Each cloud of rows lies close to a flat space through zero, with a little noise off it, and is much wider in some directions of that space than in others. After each cloud: how many dimensions does that space have?

[[ -2 -21  -1 -27   8  12  -5 -17  17   4  -1  19   5   4   5  -5  -4   4]
 [ 14   5  20  15   2 -35 -10   4  36 -22 -19  19  12  14   6 -28  -2  10]
 [  9 -29   2 -20  17 -10  -5 -24  40 -10 -15  29  14  19  12 -25  -8  16]
 [ 17   1  21  19   5 -46   0  -2  46 -27 -23  15  17  15   8 -40   2  22]
 [  6  -2   1 -13  22  36  25 -18  -3   9  10  -2  29  55  -2  32   5 -46]
 [ -4 -10 -29 -12  29  49  49 -10 -46   8  19 -54  24  20 -10  39  32 -30]
 [-11  -8 -20 -41  15  77  23 -34 -34  27  36   1  -2  39  -8  49 -37 -72]
 [ 10  11  13   6   8 -14  -9  -6  44  -2 -23  34  30  33   6   7  12   0]
 [ 17  54  48  49 -29 -53 -29  19  44 -17 -25  46  -8  28   1 -17 -27 -14]
 [-10  -9 -18 -35  13  55   9 -22 -19  29  20   6   3  15  -2  36 -13 -35]
 [-10   8  -4  -2 -22   1 -13  10 -13  10   6   3 -18 -18  -4   4  -8   5]
 [ 20 -53   3 -15  38 -16  25 -28  45 -36 -19  10  30  24  19 -49  11  22]
 [ -9   9 -14  15  -6 -11   2  23 -29   4   4 -39  -8 -35  -6   2  25  22]
 [-15  60  10  28 -50 -13 -38  38 -25  21  -1   2 -27 -32  -9  28  -6   1]
 [  1  -8 -12  -4  18  19  28  -5 -20  -4   6 -25  11  13  -4  10  13 -14]
 [ -9 -14 -19 -29  16  52  19 -19 -26  24  22   0   8  25  -4  33 -11 -43]
 [ -1 -20 -18 -15  16  24  26 -10 -19   2   8 -28  13   3  -5  14  17  -1]
 [-16  10 -13  -4  -9  12  -8  12 -16  23   0  -7   1 -18  -9  22  20   9]
 [ -4 -49 -34 -60  49  59  31 -39  -5  25   9  -2  40  22  -1  26  32  -8]
 [ 10 -20  -5   2  28 -11  23  -9   7 -22  -5 -21  26  15   0 -19  27  14]
 [ 10  35  32  27 -23 -33 -25   6  33  -6 -14  40  -7  22   3 -17 -26 -10]
 [  9  37  38  50 -49 -83 -53  36  40 -20 -27  31 -31 -37   5 -44 -20  41]
 [ 19 -30  22 -13  13 -33 -12 -26  71 -21 -23  59  16  23  18 -52 -16  22]
 [ -2 -25   1 -18   1   0  -1 -13   5 -10   5   9 -17 -10   7 -23 -25   6]]
 | 5

[[  22   17   36   11   31    0   14  -23   -6   16  -13  -18   22   34
    28   -5   46  -15]
 [ -44  -12  -30  -65 -110  -47   59   18   67   36   -7  -74   47   32
   -28  -19  -33  -52]
 [ -33  -79   10   78   19   22   19   36   27   10   -6    8   -6   34
    23   10  -24   -6]
 [ -36   13  -51  109   57  -53   -2  -20    0   10   27    5   22  -72
    -5 -114  -64    0]
 [ -15   52   35   28  -61  -51  -33   67  -56   45   68  -71   17  100
    33   54  -61  -35]
 [   1   10   -3   -5   22   67   48    9   75  -40   -8  -44   10  -95
    16  -14   24  -37]
 [  18   15  -11  -37  -49   14   23  -25    1   11  -16    8  -25   11
   -38   28   29  -55]
 [ -51    1   29  109  -41   15   19  -23  -49   25   21  -14   18  -31
    49  -54   51  -31]
 [ -73   16  -19   70  -33  -57  -52  -24  -33   48  -36   13   21  -12
    -6  -65   17   22]
 [  -8   40    0   94  -43 -114    6   15  -88   24   11    2    4   15
   -28  -21    9    1]
 [ -51  -36  -80  -25  -13  -45  -11  -35    8  -30   35  -55   40   59
   -13   -2  -94    2]
 [ -54  -91  -41   37   23  -30   39  -53  -21  -43  -25    4  -26    7
   -12  -17   -4   57]
 [  10  -53    0  -17   64    9  -25   59  -27   18  -15  -21  -32    6
   -19   70   33   -2]
 [  26    9  -29  -11   -3  -25  -20  -42  -81  -22   -2   -1   29   14
   -24   27   60    2]
 [  28   18  -28  -37   41  -43   -8   -3  -30  -23   49  -52   48   -1
    -4  -14  -22    7]
 [ -44  -26  -48  -13   47  -40  -13  -57  -17   27  -52  -27   44  -14
    -6  -57   35   37]
 [  81   77   87    8  -86   -9  -10   70   -1   -1   76   28  -11   46
   -19   36    0  -82]
 [  30   65   32  -43  -11  -80   15  -11  -19  -27    4  -31  -31   29
   -27    7   11   13]
 [ -36  -28  -89   10    1   -2   67  -95    6   20  -52  -21  -44   36
   -42   18  -17  -64]
 [ -18  -41   46   21  -99   26  -24   75  -67   49  104   40  -14   -8
    21  -12  -36  -14]
 [   6   35  -14  -47  -66   16   35    5   -3   36  -29  -11   44   -8
    22    9    5    9]
 [  19  -41    5  -44   10   24  -82   36   -9   42   23    7   30   62
    -7   39    8  -29]
 [ -58  -31  -27    3  -24  -61   29  -33    7   30   19  -25  -60   35
   -41  -34  -64  -39]
 [ -56    2   10  -22   -4  -48  -51    5  -55  -36  -12  -38  -51    7
    -4   37    0   81]]
 | 14

[[-16  27  -7 -15  61 -27  25  26  -2   9 -41 -32   9  24 -27  43   5 -11]
 [-12 -43  15  27 -64  22 -26 -16   0  11  30  16 -43 -25  -7 -26 -23 -12]
 [  5 -13 -17   0  -4 -21 -55 -25 -41 -54   2 -29  -6 -43 -45   8  -9   9]
 [ 15  11   1  12  17   1  12 -12  -7  -3  -8 -11   4 -14  11   9   0  13]
 [ -1  13 -13  27  64  11   2  20 -12  -9  23   6 -57 -26   3  46 -14  -6]
 [-13  -4   5  25  47  10   3  32 -19  21  14  23 -58 -15  -6  17 -26   2]
 [-17   1 -41  -1 -19  -4 -21 -15  33 -54  24 -38 -17  -2 -14  46  21 -57]
 [ -6  50 -16  25  35  11  46  45  43  43 -12  32  -9  43  43   2  34  -5]
 [ -7   8  14 -23  29 -13  36  20   3  33 -28 -11  18  26 -12   9 -10   1]
 [ 27   4  40  -2 -14   3  38 -19 -21  48 -46   0  41  -4  11 -36  -6  45]
 [-37 -17 -33  -2   0  -9 -74  33 -14 -44  43  22 -47  -3 -36   0  -1 -14]
 [-16  15 -35  12  14  -2 -27  33   8 -19  22  30 -32  11   7   2  26  -7]
 [-14 -17   8 -19  17  -2   0  12 -12  -9  25   0  -9   0 -12  11 -23  -9]
 [ 22  68   1  20  54   1  73  26  25  58 -58   4  30  35  45   1  44  26]
 [  1 -34  25  -8 -31  10   1 -29  -8  -1  13 -19  -3 -23 -13   4 -32 -19]
 [-16  -4 -17 -37  29 -14 -18  15 -12 -37  26 -10   6   8 -27  28  -7 -14]
 [ 30 -24  12  25 -53  24  -3 -60 -10 -15  16 -15   0 -45  17 -10 -15   2]
 [ -1 -10   9 -12 -44  -2  -2 -17  11   5 -19 -11  28  13  -5 -23   7 -10]
 [ 22   5   2  -3 -54  10  40 -60  49  -8 -20 -56  51   2  24   8  24 -31]
 [-19  12 -33  -2  24 -17 -31  10  -9 -42   8 -12 -17  -4 -26  32   9 -14]
 [ -5 -19  16 -19  12  -6 -21  24 -34  10   7  34   3   5 -17 -29 -19  30]
 [-19   9 -21  36   4  -6 -36  17  -4  -2  -6   9 -45 -11 -22   6   8  -7]
 [-26 -27 -32  40  -7  14 -77  19 -22 -35  74  50 -92 -41  -8  -7 -13  -7]
 [-21  -3  16  10  12   2  -8  44 -16  48  -4  48 -29  13  -9 -29 -14  24]]
 | 7

[[  3  10  -1  11  44  14 -15 -44  44 -24 -16 -26  29   1   0  -8 -20   3]
 [ 13 -24 -21   7  10  18  31  -2   8 -16 -11 -29  12  -2  10  51  27  14]
 [-10 -22  -5  35  12  14  35 -41  14  32  -1 -27  53 -11  39  -1  -8  -3]
 [-19 -20 -32 -19 -35   5  19 -44   4 -23  30 -29 -42  10  43   1   7  16]
 [ 17   4 -37 -16   6 -21 -15 -52 -34  28  23   6  -2   2  28   2  20   5]
 [-53 -24  22 -27 -28  -4  17  20  -7 -30 -21 -53  -1  15 -18 -18  50  58]
 [  9  10 -10 -14  13   8  15 -43   4  19  -7  -8 -44  32   9 -26  14 -32]
 [-23 -20  41  -1 -15 -42  17  22   0 -22   2  15 -14  28   1  -6  28  26]
 [-10  40  10 -24  14   9  21 -32  30 -14 -25 -20  -8  16  47  28  32  -3]
 [ -8  13   9 -23 -15  13  39   8  60 -56 -34   5   1  -5  22  34  16  37]
 [-10 -27  13  14   0  45  39  15 -27  27 -10  -5 -13   9 -21   9 -14  25]
 [-18   2  -8  10 -12  17 -30  36 -73  64  28 -10   5 -31  -6 -25 -20 -26]
 [-42  -2   8 -13  -4  25  -8  10 -22  -5 -10 -45   9  -5   8   9   9  32]
 [  5  82 -14 -11  -7 -18 -28  34  18   9 -29  29 -49  -9 -32 -11  39  -3]
 [ -7 -19 -15  -6 -18 -41  -4  -4  -8  -3   1 -23  52 -14   6  -8  41  14]
 [ -7  25  15  17  38  -4   2  -7   2  23 -31 -30  46   2  -7  12  46  18]
 [-10  43   3 -24  -6  28  -3 -11  18  -5 -57 -20  20  16 -20  -2   8   0]
 [-10   1  37  -3  -6 -32  15  23   4  -5  75 -11 -43  -8 -27 -34  15  27]
 [-40 -31   3  57 -13   0  12  23   2   3  26 -15 -11 -20 -15  -7  -4  60]
 [ -6 -40  13  17   7  16  -1  14 -14 -22  -3  -2  -8  24 -12  26 -20   5]
 [ 13  -7 -26 -19  46  18  22 -13  -9  21 -42  -4 -26  -1  32 -11  30 -10]
 [ 26  25   0   4   9  -8  27 -31  16  16  39  13 -19   4 -10   0  17  21]
 [ 10  -1   9  24  19  -5   6  28 -14  19  20 -11  -3  -3  -2  14   7 -41]
 [ -1 -11 -23  27 -17 -13  -3   6 -15  30  25  19 -24 -13  38 -14 -23 -56]]
 | 14

[[ -1 -13 -30 -56  18 -25  13   7  50  11  -8 -33   8   3  18  -8  16   0]
 [ 10 -14   9 -15  -7   9   6   4   8 -18  50 -31   7   0  -8  21 -36 -15]
 [ -4 -61  -7  -6 -52 -43  55 -11  25 -35   2  10   6 -14  48 -39 -10 -32]
 [  2 -30   7  -3 -21   4  19   0  -1 -34  75 -18  14 -21  10  15 -36 -30]
 [-25  50   0  27  33  22 -37  -1 -36  41 -50  45 -10  -3 -18   4  51  39]
 [  2   7  -1  15   2   6  -2  -9 -19  -3  21  11   0 -22   5  -2   3  -7]
 [ 25  -1   4 -22   8  14  -4   4   9 -12  61 -50   6  -1 -14  28 -40 -14]
 [ 34  77  20  54  27  38 -55 -21 -65  35 -25  14 -32   2 -45   8   6  30]
 [ 12 -44 -12 -44 -20 -29  34   1  48 -20  16 -43   6   6  22 -11 -23 -21]
 [-47  12 -10 -27  27  10 -18  17  15  37 -55  12   2  19 -11  13  47  42]
 [ 36 -55 -12 -22 -24 -35  49   4  37 -59  94 -42  27 -25  40 -10 -54 -70]
 [ 15   4  -4 -13  10  -5  -2   6  16   3  -9 -19  -1  13  -5  -1  -5  -1]
 [ -4 -18  -7 -20 -10 -16  15   2  23   0 -16  -9   2   7  12  -9   2   0]
 [ -4 -42  -6 -41 -20 -20  29   7  42 -19  19 -31  10   5  18  -2 -19 -13]
 [ 11  26   5 -16  23  33 -26  -4 -12  11  43 -39  -4  -4 -29  37 -17  12]
 [-11   1  14   6   1  22  -9   8 -15  -8  31  -2   6  -1 -14  26 -13   0]
 [ 33  24  -7  11  17  -3  -8  -8  -9   1  16  -9  -2 -13   0  -7  -3 -13]
 [  5  27   9  16  10  14 -23  -2 -19  16 -22   9  -9  10 -19   5   6  15]
 [ -2  10   6  21  -6   1  -6  -7 -15   7 -29  22 -10   3  -2 -10  11   9]
 [-10 -11   5  -5  -9   2   4   2   3  -3   0  -1   1   5  -1   5  -6   3]
 [-14  26  10   6  23  34 -31   9 -21  17   6   3   1   8 -30  32   5  21]
 [  5   4  21  34   8  27 -11  20 -27 -29  73   5  22  -5 -20  36 -37 -27]
 [ -3  27  14  38   9  30 -23  -8 -48   4  19  25  -5 -16 -17  15   1   6]
 [ 22 -14   8  14 -21 -11  15  -6  -3 -21  16  -3  -2  -4   9 -11 -24 -23]]
 | 6

[[-37  14 -12 -18  -8  15 -33   2  28  28 -26 -25  15  19 -14 -21  -8  17]
 [ -3   3 -17 -19 -11  -4  -2 -12  16  23  12 -21  31   5  21 -15  -6  16]
 [-45  12 -15   9   5   0 -14  24 -24   2  -1  15 -32  -8   9  -8 -10 -10]
 [  1   2 -27 -12  -2 -12   6  22  14   7  19 -16  29 -16  -1   5 -28  -4]
 [ 55  17 -10 -20 -16   8  21  42   4  -6  38  20  -5 -19 -16  40 -45 -31]
 [-31  -5 -14 -11  -6  -9  -3  15 -12   3   4  15 -17  -2  16 -14 -13   0]
 [  5  15  -8 -23  -2  -3   4  25  -2   0  39  10  -4 -24  -1   7 -15 -25]
 [  9  -8  15 -15  -3   4   0 -33  12  -3 -17  -8  10  11   5 -13  23  30]
 [ 11   9 -20 -14  -8  14  -1  17  17  20   5  -4   9  -1  -7   7 -32   1]
 [ 24  -3  10  -4   3 -16  17 -19  -3   1  15   8  23   1  12  -3  -4  18]
 [ 23  -3   1   0  -5  -5   5   9  18   3   6  -9  22   5 -20  15 -12 -15]
 [ 12   6  12   2  15  13   1  -5   5   2  -4   8  -4  -6 -19   5   1   6]
 [-41  -1 -32  -9   5  20 -18  25  12  21  -6  -7 -18 -12  -6 -12 -13  -5]
 [-22 -11   8  21  12 -15  -1  -3 -19 -16   1  -1 -12  -6   5  -4  24 -15]
 [-26  -1   2  38  14  -9  -9 -27 -14  -3 -27 -26  12   8  17 -12  27  22]
 [  3   8  -1  -1  10  23  -8   9  12  12 -11   4 -10  -3 -23   5  -9   4]
 [ 47  -9  23 -21  -7  20  18 -13   5 -11  -1  30 -22   4  -8  12   6   8]
 [ 29 -42  25   8   5  -3  23 -16  -4 -27 -34  39 -23  15 -16   7   6  21]
 [ 89 -20  54   3   4  10  29 -63  18  -3  15   2  25  16  -7  13  43   2]
 [ -1  17 -15  21  17   4   1  17  -6   2   5  -6   1 -23  -5  12 -14  -1]
 [ 16  -9  24   7   6  33  -5 -38  10  10 -14  -5 -17  13  -4  -6  42   1]
 [ 11 -28  17 -14 -12 -35  17 -17   1 -14   9   9  23  15   6  -6   6   0]
 [ 61 -22  22  -8   3 -18  34 -33  13  -7  20   4  40   0   1   7   4  15]
 [  8 -10 -10 -31  -1   2   6 -12  24  26  17  -4  26  -1   6 -17 -11  15]]
 | 10

[[-10  -1  -4   1  -8  28 -23  14   6 -14  -4 -17  -8 -15  11   7  23 -11]
 [  9  10 -12  15  -5 -29  37  -5  27  40 -38  28  34   6 -18  -7  11   2]
 [-13 -29   9 -24  15 -42   1   8  24 -15 -25  31  24  19  -3 -46 -23 -25]
 [-75  23 -32 -32  -8 -11 -16  46  -4 -38  23  32 -29   0  66  33  10  -5]
 [-16  30  10  19 -26   1  17  41   4  71  16   4  56  23  34  17 -18   9]
 [-13  30 -33  30 -47  51 -31  32 -24 -22   5 -97  -4 -22  28  21  13  48]
 [-43  26 -19   4 -25  14  -5  18 -32  -7  45 -34 -12   2  59  24 -20  40]
 [-64 -25  12 -55  15  17 -90   1  20 -17 -13  41  -3 -39  14   4 -26 -31]
 [-43  36  -4  -4  -7 -29 -12  56  24  25  26  18  40   0  40  25 -23  10]
 [ -4 -24  31 -23  29 -17 -26  -8  14  26  22  39   4   4  -1 -19  -7 -40]
 [ -2  -6  15 -13  14   2 -16  11  29 -19 -21  15  17 -15 -18   3 -15 -14]
 [ 73 -38  -1  -5  36 -36  43 -59  16 -23 -68  43 -23   3 -93 -38  33 -28]
 [ 18 -11  -1   4  -6  31 -11  -7 -32  -3  20 -20 -38   8   6   0  38 -16]
 [  9   5  26  -2  15  10 -18  12  10 -15  20 -10  11 -14 -12  17 -29   2]
 [ 27  12 -12  19  -5 -19  28  15   7  18 -13  -1  13  13 -16  -2  25   0]
 [-27  13 -10 -10 -19   2   7  -6 -57  34  46  11 -25  28  45  18 -20  22]
 [-27  -3  50 -29  26 -25   0  25  29  52  24  84  46  24  19   5 -46 -46]
 [ 31  -1  20  12  22 -13  73 -33  11  29   4  53  -5  21 -16   5  16 -23]
 [ 43  12 -32  18  26 -52  69 -52  -6 -14   7  22 -52  -1 -33   7  42  22]
 [-12  -3 -11  -1  -7 -15  14   1   9  -9 -23   2  14   6   4 -17 -11   8]
 [  8 -22  19 -22  16  17 -12 -27 -20  -4  10  23 -28   3 -12   0  -8 -20]
 [ 27 -26 -11   5 -10   8  -6 -23   1  25 -49   2  -5   4 -30 -32  52 -27]
 [ 17   4 -11  -3   0 -25  39 -10  -8  21 -23  41  -2  21 -22   6   5  -1]
 [-28   4   3 -10   2 -10  -5   8 -10  -4  34   5  -5   6  32   4 -26   8]]
 | 10

[[ -6 -20 -11 -17 -25 -26  31   7  -7   8 -35   7 -45 -23  18 -10 -23 -19]
 [  1   5 -26  14  25  20 -16   4  18   4   6 -14  23  20 -12  -9 -17  10]
 [ 18  19  53  23  58  35  -5  -3 -13 -10  25   4  58  11 -34  -3  17  24]
 [ -1 -19  -1  15  82  47  11   6  16  10 -26  -5  39  10 -31  -8 -24   7]
 [ 14 -29 -48  12  22  -1   7  28  12  13 -17  16 -26  28  -3 -20 -27  -1]
 [ 16  56  47  16 -27  -4 -33 -18 -26 -33  79   1  40  22 -10  13  57  27]
 [  9 -22  -5   3   9   4 -20  17  18  10  -8  17 -12  -3   8   5   1   1]
 [ -4  15   2   3 -24  -1 -17 -13  15 -12  13  -8  -1  -8   9   9  -2   4]
 [  3  15  43   3  18  17 -14  -9  -6  -9  19   0  36  -4 -11  14  28  11]
 [ 13  -7  19  21  83  45  -7  10  -2   9   5   6  57  26 -39  -1  13  17]
 [ -3  20  30 -15 -58 -31   6 -15 -17 -15  11   0 -23 -31  22   6  11  -6]
 [ -1  -5 -12  21  82  49   4   3  17   9 -14 -18  51  18 -37 -14 -33  14]
 [-12  19   7 -13 -48 -24   5 -18 -14 -11  14  -6 -12  -8  16  12  17  -7]
 [ 21   3  12   7 -26 -25  19   9 -25 -12  10  22 -33   5   7 -17   0   1]
 [ 25   8  22  -5 -56 -50  -3  20 -41  -3  29  26 -34  -4  20 -15  33  -1]
 [ -1   0   5  21  85  67 -39  -5  36   4   9 -10  73  26 -36  24  14  19]
 [ -9 -10  15  -2  41  23  12  -2   3  11 -22  -9  27 -11 -15   1  -5  -2]
 [ 32   3  11  23  11  -4  -2  16 -16 -11  25  28  -8  25 -10 -16   9  16]
 [-21  -8  51 -13  38  33   8 -23   4   1 -21  -5  37 -28 -13  35  24  -5]
 [-13 -42 -24  -9  26  11  21   5  26  14 -52   7 -26 -12   7   5 -31 -16]
 [ 14 -11  28  15  65  31 -16  20  -7  15   4  12  46  13 -26   0  26  10]
 [-19  -5 -29 -31 -83 -56  33  -7 -16   2 -22  -2 -69 -23  38  -6 -15 -29]
 [  5  -8 -23  11  22  10  -3   9   9   6  -2   1   4  19  -9  -7 -11   4]
 [-35   6  25 -31 -18   1  -8 -21  -5  11  -8 -24  26 -33   9  31  35 -17]]
 | 7
